The first 10 rows are patterns. Each new row is the sum of 2 different patterns, raised or lowered, with some noise. Before adding, each is slid sideways (what falls off one end comes back at the other) and multiplied by a number that may be negative. Names go in the order of the patterns.
Some rows, each with the names of its patterns after it:
22,-20,16,22,15,17,2,-12,1,1,-21,19,-19,21,4,0,10,-4,-17,-17,-7,7,-10,-1,21,-19,1,8,-2,-19,-17,13,-1,-2,18,13 | (0)
-2,5,-8,-15,17,-4,-14,-13,22,-1,0,-19,18,-12,18,-22,-4,17,11,21,-21,-3,-22,0,-6,3,3,-20,18,-9,-11,19,-3,-11,-3,-3 | (7)
-19,1,-13,-1,-5,21,-16,2,-12,-17,-11,13,6,-5,13,5,3,-17,-14,-15,-15,-16,-4,-10,8,19,13,6,-19,17,2,19,-14,0,-22,10 | (5)
-14,-7,10,11,-7,-8,-15,-22,7,-13,-5,-21,0,-21,20,-8,17,-17,7,-17,1,-19,-20,-3,1,22,23,-10,11,-17,20,15,-20,-17,-14,7 | (4)
-18,13,21,-12,1,19,-14,-2,-17,15,22,-18,-10,-8,-13,6,-2,-6,18,-3,16,21,10,17,7,23,6,7,20,8,8,-16,13,-22,0,6 | (3)
-14,-9,2,-4,10,16,6,20,-2,12,12,6,13,10,0,-5,-10,10,2,-17,1,7,-13,-15,6,2,-3,5,-4,-12,9,12,11,-8,22,-20 | (1)
6,-20,-11,14,-12,2,-5,11,-9,22,-9,2,-2,-22,-7,12,-16,9,0,10,1,4,8,-6,-6,12,-10,-6,4,-14,3,-22,9,3,-5,-12 | (2)
-5,-4,-2,2,-16,-14,-12,21,20,-19,-4,17,-2,15,-14,21,18,-4,-17,10,-10,-11,0,6,-7,2,-11,-17,-21,15,11,-3,-17,-7,-8,2 | (8)
12,16,-5,22,-18,-2,-11,-10,9,10,-13,-5,-7,-15,-2,-21,12,-20,-7,-1,-19,-17,17,0,-3,9,2,0,-22,10,10,-7,-2,-4,3,-17 | (9)
4,-6,18,-8,19,-11,-22,-7,15,2,-22,9,-18,1,2,16,9,-19,-11,4,-16,-15,5,-14,17,-13,15,7,-14,-13,-16,3,14,19,4,-10 | (6)

New rows. What belongs after each?
-26,-7,-23,-10,2,-37,-21,-5,-28,-34,-9,-27,-29,-2,-34,-28,-36,6,-14,2,-36,-18,-23,-33,-24,-8,-30,-6,-29,-17,-24,5,8,-35,-22,9 | (2) (8)
27,32,28,16,31,-1,26,5,35,30,48,40,18,23,0,16,23,25,26,-9,5,46,35,18,21,21,27,15,23,32,15,25,40,5,21,28 | (4) (6)
-7,-22,21,29,9,17,-5,6,1,23,16,10,-6,13,34,8,19,23,39,10,10,16,1,21,-15,18,-26,9,-1,8,16,42,-14,16,14,-4 | (4) (3)
11,-7,31,27,20,13,24,9,-5,-12,19,12,0,22,7,1,-6,25,7,18,-3,8,-17,24,12,28,-3,38,0,-6,-3,-8,-14,20,13,22 | (4) (1)
-25,-3,7,-1,-5,0,-13,0,5,-14,-20,-8,8,-20,-4,-9,13,-8,-17,-17,-33,-5,-41,-19,-17,-8,-21,-15,-10,-9,-8,7,-19,-2,18,4 | (1) (8)
1,11,-6,-32,21,-21,-20,12,7,16,-18,8,-8,2,-22,-19,15,-37,-30,-6,-32,4,10,6,-1,22,-12,11,-27,5,-11,-16,6,3,17,-15 | (0) (2)
-17,-15,10,-18,-10,6,-2,-12,-8,16,-15,21,11,-11,5,-19,-9,-8,17,-2,19,0,16,-19,-31,11,-8,8,1,-15,-2,-5,-22,3,-9,-7 | (3) (1)
-3,17,-17,1,-22,9,-23,12,-38,-3,4,2,24,-16,-16,-10,-12,-11,-11,-4,-24,0,-10,-11,-1,-2,-11,-12,2,-10,12,-18,-21,9,-1,-21 | (7) (2)
-5,20,-8,4,-5,13,-4,34,-4,13,-2,31,7,11,-22,29,-2,28,7,13,8,10,26,-17,1,-10,20,14,20,21,6,23,9,-6,6,-5 | (7) (5)
3,1,7,18,-4,7,16,29,5,3,1,-10,18,5,15,5,12,-4,45,10,29,10,33,-1,17,1,-4,16,24,33,32,2,32,-11,48,38 | (4) (1)
34,32,-22,1,15,-15,1,-27,36,-1,-20,-22,-7,-5,8,3,6,18,-13,12,-27,-13,13,2,5,8,14,3,-2,10,3,-16,23,-10,-14,-3 | (0) (8)
-22,-11,-22,-23,-9,-33,-9,-30,-12,-11,-17,-8,-12,-10,-16,-2,-6,-16,-25,7,-16,-4,-8,-6,0,-34,-26,11,-14,3,-1,-5,-7,-1,-13,-12 | (3) (2)
42,33,11,37,0,-4,-1,6,-17,17,-6,31,0,16,21,-1,5,-11,18,5,-4,11,37,-15,27,24,-7,0,-10,23,-3,14,3,27,26,-9 | (0) (2)
-19,13,2,-8,18,19,-3,-7,-5,-17,17,2,12,-25,-4,-13,33,0,23,-13,13,-11,6,-15,-4,9,12,10,11,8,15,-21,23,8,-6,-24 | (4) (8)
11,20,-25,-6,-10,21,18,10,-11,1,17,-5,8,11,9,-2,-25,-7,23,0,-6,10,-17,19,-31,-9,-7,9,0,16,19,-3,-16,-7,-5,16 | (8) (6)
9,-11,0,0,10,5,23,20,18,-19,-15,11,-10,-26,-3,-4,0,-23,-30,11,15,3,1,20,-3,0,6,-1,-3,24,15,-9,-2,8,8,2 | (5) (8)
43,58,23,25,28,31,36,44,66,19,33,43,51,36,46,34,28,8,50,9,60,34,56,57,27,23,28,20,46,38,48,36,11,65,51,43 | (4) (9)
-12,-6,-15,-16,-28,-4,-26,8,-32,-10,-14,-43,-17,-1,-10,-9,9,1,-10,10,-10,-27,-4,4,-30,-3,-1,-9,-14,-42,14,2,-7,-9,-6,-23 | (3) (2)
-23,-22,-19,-60,-17,-10,-27,-45,-31,-26,-33,-29,-6,-45,6,-44,-41,-46,-51,-8,-16,-28,-34,-31,-45,-34,-36,-28,-42,-28,-43,-44,-37,-10,-27,-31 | (7) (9)
-39,12,0,-18,-16,-9,-16,-43,-35,-6,0,-13,9,2,3,-20,3,-5,3,13,15,-25,-25,-18,11,-5,-17,-12,-2,-20,-23,-10,4,-3,2,-34 | (1) (8)
20,8,1,-12,13,11,-6,20,-4,-2,1,28,13,1,-3,-7,-16,-1,-15,8,-6,-26,-9,-11,8,16,-8,-4,22,-22,10,-11,-8,11,-12,14 | (0) (6)
22,-16,2,13,13,-2,17,-20,13,5,-5,25,2,-18,13,-13,-1,-18,-1,-4,-15,4,5,1,5,21,-1,13,11,16,-17,6,7,4,7,22 | (3) (2)
22,-12,26,18,10,13,11,-22,17,14,-11,20,-12,17,-2,1,0,1,-20,-20,-7,3,-13,2,27,-8,-2,11,13,-15,-16,24,13,-2,19,16 | (0) (1)
-3,12,14,19,-17,-2,-3,8,5,4,-1,28,25,16,-13,-20,-33,10,-13,18,-17,-25,30,10,6,6,12,0,-10,-11,6,11,10,12,5,10 | (7) (4)
-36,13,-2,-2,24,2,-24,22,1,9,-19,18,-25,-22,-4,5,-16,18,20,1,32,-7,30,0,1,16,20,-7,11,-1,-4,12,-20,5,-4,-6 | (1) (2)
8,9,25,12,29,30,19,27,10,7,-5,1,14,30,-4,10,-1,14,11,14,13,13,9,21,3,6,9,23,9,25,25,19,-6,15,22,1 | (5) (9)
-4,16,-7,-14,4,-14,-10,-28,-19,-11,-20,-6,-27,-17,-3,-12,-3,-15,26,-30,7,-8,-8,10,-8,-11,12,10,-22,19,7,17,-7,-15,14,3 | (3) (1)
9,-12,19,5,6,-6,-2,12,10,-10,-4,-1,-11,17,-25,4,-25,-1,6,19,3,7,-14,-9,-4,7,-18,10,-17,10,-6,10,4,-4,-11,-13 | (5) (6)
-6,3,-13,-4,-28,2,13,-18,-4,-6,-1,5,-12,-12,6,4,-11,-3,-10,31,7,-4,0,15,9,24,-25,18,17,-11,-17,9,5,-18,-9,9 | (8) (9)
-4,4,10,31,18,5,-19,41,12,2,9,-2,6,0,-11,20,36,8,8,14,11,-8,12,5,31,34,37,5,9,14,31,8,2,-3,8,26 | (5) (8)
5,-1,-14,-12,-12,3,-1,-21,-26,-20,3,-8,4,-3,6,10,-8,-19,-6,18,-17,-6,-14,-6,-14,24,-15,1,-24,12,-35,19,-2,-7,-6,2 | (4) (1)
3,1,-21,11,-10,-30,-12,-1,-17,4,-12,-12,9,-7,-12,-21,8,0,-12,-25,13,-25,10,-38,-3,10,0,3,-19,-21,-30,3,-18,-3,-8,-15 | (7) (2)
30,26,36,26,53,55,25,29,12,4,39,8,54,2,17,45,29,28,42,43,35,33,28,37,21,51,56,23,40,33,49,18,57,32,34,39 | (4) (9)
-9,9,-6,-1,4,-10,-12,-23,-12,-20,6,20,14,15,-15,8,0,13,1,17,-12,-24,-18,15,-1,-36,3,-11,-16,-15,11,3,-20,-10,-6,-26 | (1) (6)
6,20,38,26,0,12,17,25,15,-11,-9,5,33,4,11,44,14,25,-5,3,-2,19,9,27,12,24,-5,44,12,19,17,22,-4,20,15,13 | (0) (4)
-38,-12,-21,-45,-31,-27,-24,-29,-13,-48,-18,-30,-17,-19,-15,-49,-19,-46,-20,-41,-22,-32,-25,-17,-26,-38,-38,-42,-28,-29,-23,-31,-44,-22,-17,-16 | (4) (2)
-23,17,-18,25,-27,27,19,16,-15,1,-1,5,13,9,13,-7,-23,9,13,-17,9,10,10,24,-3,24,-1,-4,21,3,-3,-17,-19,-1,-21,5 | (5) (6)
21,14,-2,-16,39,3,-3,15,-9,14,11,0,16,35,9,22,8,22,15,15,12,22,31,18,13,17,13,45,8,20,6,12,24,24,5,24 | (8) (9)
11,-21,-19,-21,-13,-24,-7,8,-22,-23,-12,-4,1,-24,-17,-7,-16,-31,-17,-27,22,2,-16,-6,0,-17,-5,-18,20,21,-9,-29,3,-19,-6,-13 | (8) (6)
0,0,-15,-12,10,-7,15,9,-8,25,-1,5,-9,20,13,3,-12,-4,-2,-10,-22,-1,-6,16,32,-32,-4,-3,-17,-11,-17,11,-1,-7,-20,-19 | (7) (3)
18,2,-10,19,21,10,22,5,27,2,-19,34,13,7,17,21,23,3,-1,12,-13,-12,-14,14,-7,-21,-6,-8,-4,14,4,17,16,7,22,-11 | (0) (3)
7,-5,0,40,-2,13,9,15,19,30,25,15,28,16,24,1,21,8,15,5,37,32,21,6,31,6,-2,42,10,15,16,39,24,27,13,22 | (0) (2)
9,30,-11,24,9,19,7,16,33,11,-5,-28,38,2,17,10,22,-2,8,16,-25,-3,34,1,8,2,4,3,12,-1,14,20,-4,-4,8,9 | (7) (8)
-18,-8,-32,-28,-37,-8,-46,-18,-31,-3,-27,23,-28,-15,-11,-37,-39,7,-7,-31,10,-6,2,-39,-42,-14,-20,-21,-8,-26,-4,9,-14,-5,-43,-12 | (5) (3)
-14,-17,-34,-21,-41,-19,-4,-43,-29,-23,-24,-33,-36,-30,-1,-25,-7,-10,-15,-9,-20,-9,-11,-11,-2,-34,-33,-27,-13,-57,-26,-31,-32,-30,-20,-35 | (3) (8)
-14,-20,12,-5,0,-5,1,-1,5,7,14,-11,14,-2,-10,-13,-11,-7,0,12,26,-13,0,-8,13,10,-15,-1,-17,-5,-7,-18,15,7,1,0 | (4) (9)
-15,14,11,23,32,30,28,-3,28,33,23,39,23,11,-5,-4,9,31,-19,31,3,22,3,-7,-1,10,-2,25,12,10,26,0,13,27,23,11 | (0) (8)
-4,0,3,5,-11,20,-9,20,30,14,8,8,32,2,18,17,7,-1,-13,24,-7,0,18,-2,9,27,-14,12,8,-11,11,-2,23,17,-19,-15 | (3) (6)
-13,5,-27,-9,-7,-4,-11,-5,-12,-15,-24,-19,-20,-8,-8,-23,-33,-37,-20,-29,12,-4,-17,-22,-17,-24,-35,-24,-36,-13,-38,-36,-29,-15,-14,-28 | (1) (8)
-22,-10,12,-14,20,-10,-35,19,-18,9,-14,-23,5,9,-11,-10,-38,-48,-24,-16,-21,-25,-34,-9,-47,-8,3,9,-38,7,11,-25,21,-24,-33,-17 | (3) (6)
-17,-4,6,-8,-10,-16,9,3,8,0,9,-5,31,-12,-4,26,23,13,-12,5,-15,8,8,1,-2,-17,22,-19,15,29,10,-5,6,-6,-10,3 | (7) (1)
28,34,-14,14,11,7,20,21,29,5,35,19,7,30,26,3,13,20,8,25,-4,14,35,14,0,13,21,11,28,-4,34,6,42,-2,33,26 | (7) (2)
-10,-15,19,3,-30,-7,-12,4,9,27,-2,-9,-9,15,-18,1,-16,-9,-3,0,3,15,-15,0,-1,2,6,-7,-19,-5,-10,5,-7,-22,27,0 | (4) (6)
8,11,-2,3,36,7,-2,3,-2,18,-5,18,37,5,40,12,17,14,8,34,24,6,22,11,3,-2,3,6,-6,10,-3,5,12,18,10,22 | (3) (9)
-20,-42,-25,-26,-39,-44,-57,-38,-43,-49,-43,-36,-39,-24,-14,-34,-47,-22,-24,-22,-32,-38,-49,-25,-63,-36,-35,-42,-31,-17,-39,-30,-40,-41,-44,-27 | (5) (2)
6,-2,-14,20,6,-11,12,4,2,-40,-42,6,21,-16,4,-32,9,-1,-3,-15,-4,-29,-4,-24,-8,-50,1,-17,-15,1,-3,-4,-27,19,-20,-18 | (5) (3)
3,-12,-9,-27,-2,-2,-7,-5,-31,-1,-18,25,-11,24,-6,10,-6,-3,-9,-5,-1,9,-5,4,-9,-8,-1,-15,-13,-2,19,-5,10,16,16,-15 | (7) (5)
27,31,-9,-1,30,-2,2,-1,-18,11,-18,-7,-5,18,-1,0,12,6,20,5,28,19,18,41,-11,-15,23,22,-1,28,11,30,1,-7,26,31 | (3) (8)
19,-1,26,-8,3,19,-2,-11,32,18,3,17,18,16,-8,27,23,1,17,17,23,-6,37,21,2,33,-2,11,8,14,26,35,1,16,14,1 | (1) (9)
-14,8,-2,5,-20,-3,-33,-17,-20,15,15,-35,3,3,-13,20,-19,6,9,-11,-20,5,-18,-25,8,-3,-21,-12,1,-19,-22,-6,17,-15,-8,-26 | (7) (8)
-4,5,-6,12,-7,-2,-10,-23,-16,-3,16,-2,-10,-13,25,0,9,6,26,-5,7,3,0,-10,21,-7,-2,2,13,-26,13,15,-1,-4,1,3 | (5) (1)
-12,-8,-10,-15,-29,-7,-38,-23,-9,-37,-15,-3,-35,-18,-20,-25,-21,-35,-18,-3,-43,-33,-19,-35,-16,-26,-18,-13,-11,-15,-4,-14,-21,-20,1,-26 | (3) (2)
57,41,24,53,28,13,34,36,24,51,47,40,31,21,58,39,50,30,34,26,48,16,45,22,30,39,23,29,5,15,34,14,38,15,35,37 | (4) (3)
13,-27,2,2,3,-3,-1,-1,23,3,-7,-12,-30,8,-2,25,-7,6,13,-14,20,-11,7,-3,-29,12,11,2,17,10,11,-6,25,0,14,25 | (0) (7)
15,-8,21,-5,-12,-5,4,-2,4,21,-7,16,-6,4,-19,-4,-29,-6,-2,-8,13,0,-22,7,-10,1,-5,-9,-7,0,3,-1,-6,17,1,-9 | (1) (2)
6,8,17,-3,-9,29,-3,-7,-1,18,9,-6,-3,25,-6,15,-8,-7,14,25,18,-9,1,-5,2,16,3,11,-10,10,-5,6,15,10,-3,11 | (7) (2)
-14,-23,24,-2,7,-2,9,2,18,14,28,-9,27,4,-6,-11,-11,-3,6,28,46,-11,10,-5,28,22,-15,4,-15,1,-3,-17,30,18,8,6 | (4) (9)
-7,-12,-30,-1,-2,16,-14,-11,-7,-30,-1,-9,-10,-51,5,-45,-10,-21,2,-8,-11,-36,-5,-36,-41,-17,-14,9,-28,14,-1,-23,-39,-39,-22,-13 | (5) (6)
-9,1,-6,-7,21,18,-4,-12,-19,-31,-15,-16,9,-24,-5,-37,-3,-17,31,1,-3,-10,20,-7,12,-38,25,5,2,-4,12,-26,-21,-1,-13,-16 | (5) (8)
-21,8,18,-5,13,3,16,-15,31,5,4,4,-15,3,4,2,23,4,29,-5,8,6,-6,7,22,-10,-2,5,-16,7,-27,22,-4,-2,-4,0 | (2) (9)
3,-9,-13,7,-14,12,-7,24,-5,-12,-5,-9,-13,13,16,15,-23,10,-19,29,-8,6,-19,-36,6,15,14,-22,11,-20,-3,14,2,14,-13,-24 | (7) (6)
5,-4,4,17,14,-10,13,-9,-31,-3,16,6,2,0,9,-15,4,-1,-15,-9,-12,1,-23,-27,12,10,-18,8,20,-1,34,-26,37,5,-5,-15 | (0) (8)
-11,-14,-10,-32,-26,-13,19,11,-30,4,-35,8,4,-14,-16,-33,-12,-17,-24,-10,3,-23,-4,-28,-16,1,-29,-21,-36,-7,-16,19,-13,-2,-20,-8 | (4) (6)
-2,-37,-12,-32,-32,-13,-15,5,-26,-13,-27,-10,-22,-13,-24,-45,-16,-31,-16,-18,-23,-40,-14,-22,-8,-24,-13,-32,0,-23,-26,-43,4,-23,-14,-23 | (7) (5)
-13,6,4,1,-2,-8,-17,15,-37,-5,-18,-38,-26,-3,-8,-26,0,-7,-20,-28,2,24,-20,19,-5,-4,1,-2,-8,6,17,-35,12,-8,7,-7 | (3) (9)
-24,-21,3,-19,7,-1,-15,20,-26,1,-7,-13,6,8,-33,-20,1,-22,-22,-20,23,-22,-22,-16,1,-15,-5,-8,-25,-19,0,-21,-6,-12,-13,-2 | (7) (9)
23,-30,-6,-27,-26,-23,-1,1,-9,-4,2,-2,-29,-13,-26,-7,-32,-14,-14,8,7,16,5,-37,16,-7,13,-30,-3,-45,8,-29,-6,-5,-4,-20 | (5) (2)
6,27,0,13,8,9,19,24,8,-13,40,8,14,-15,33,-20,33,-10,10,45,24,17,8,-1,-7,1,4,8,5,-1,29,-8,11,31,5,14 | (7) (2)
-18,-9,-31,-46,-40,-7,-27,-12,-51,-14,-27,-21,-20,-28,-37,-32,-43,-29,-41,-3,12,-53,-24,1,-24,-22,-46,7,-5,-27,-26,-4,-15,-46,-10,0 | (0) (8)
8,-13,-13,0,14,-37,-17,-26,5,-26,-12,9,10,2,-2,11,3,-7,7,0,2,1,0,-9,-15,-20,6,4,-13,-20,1,-3,-8,-6,2,-7 | (1) (8)
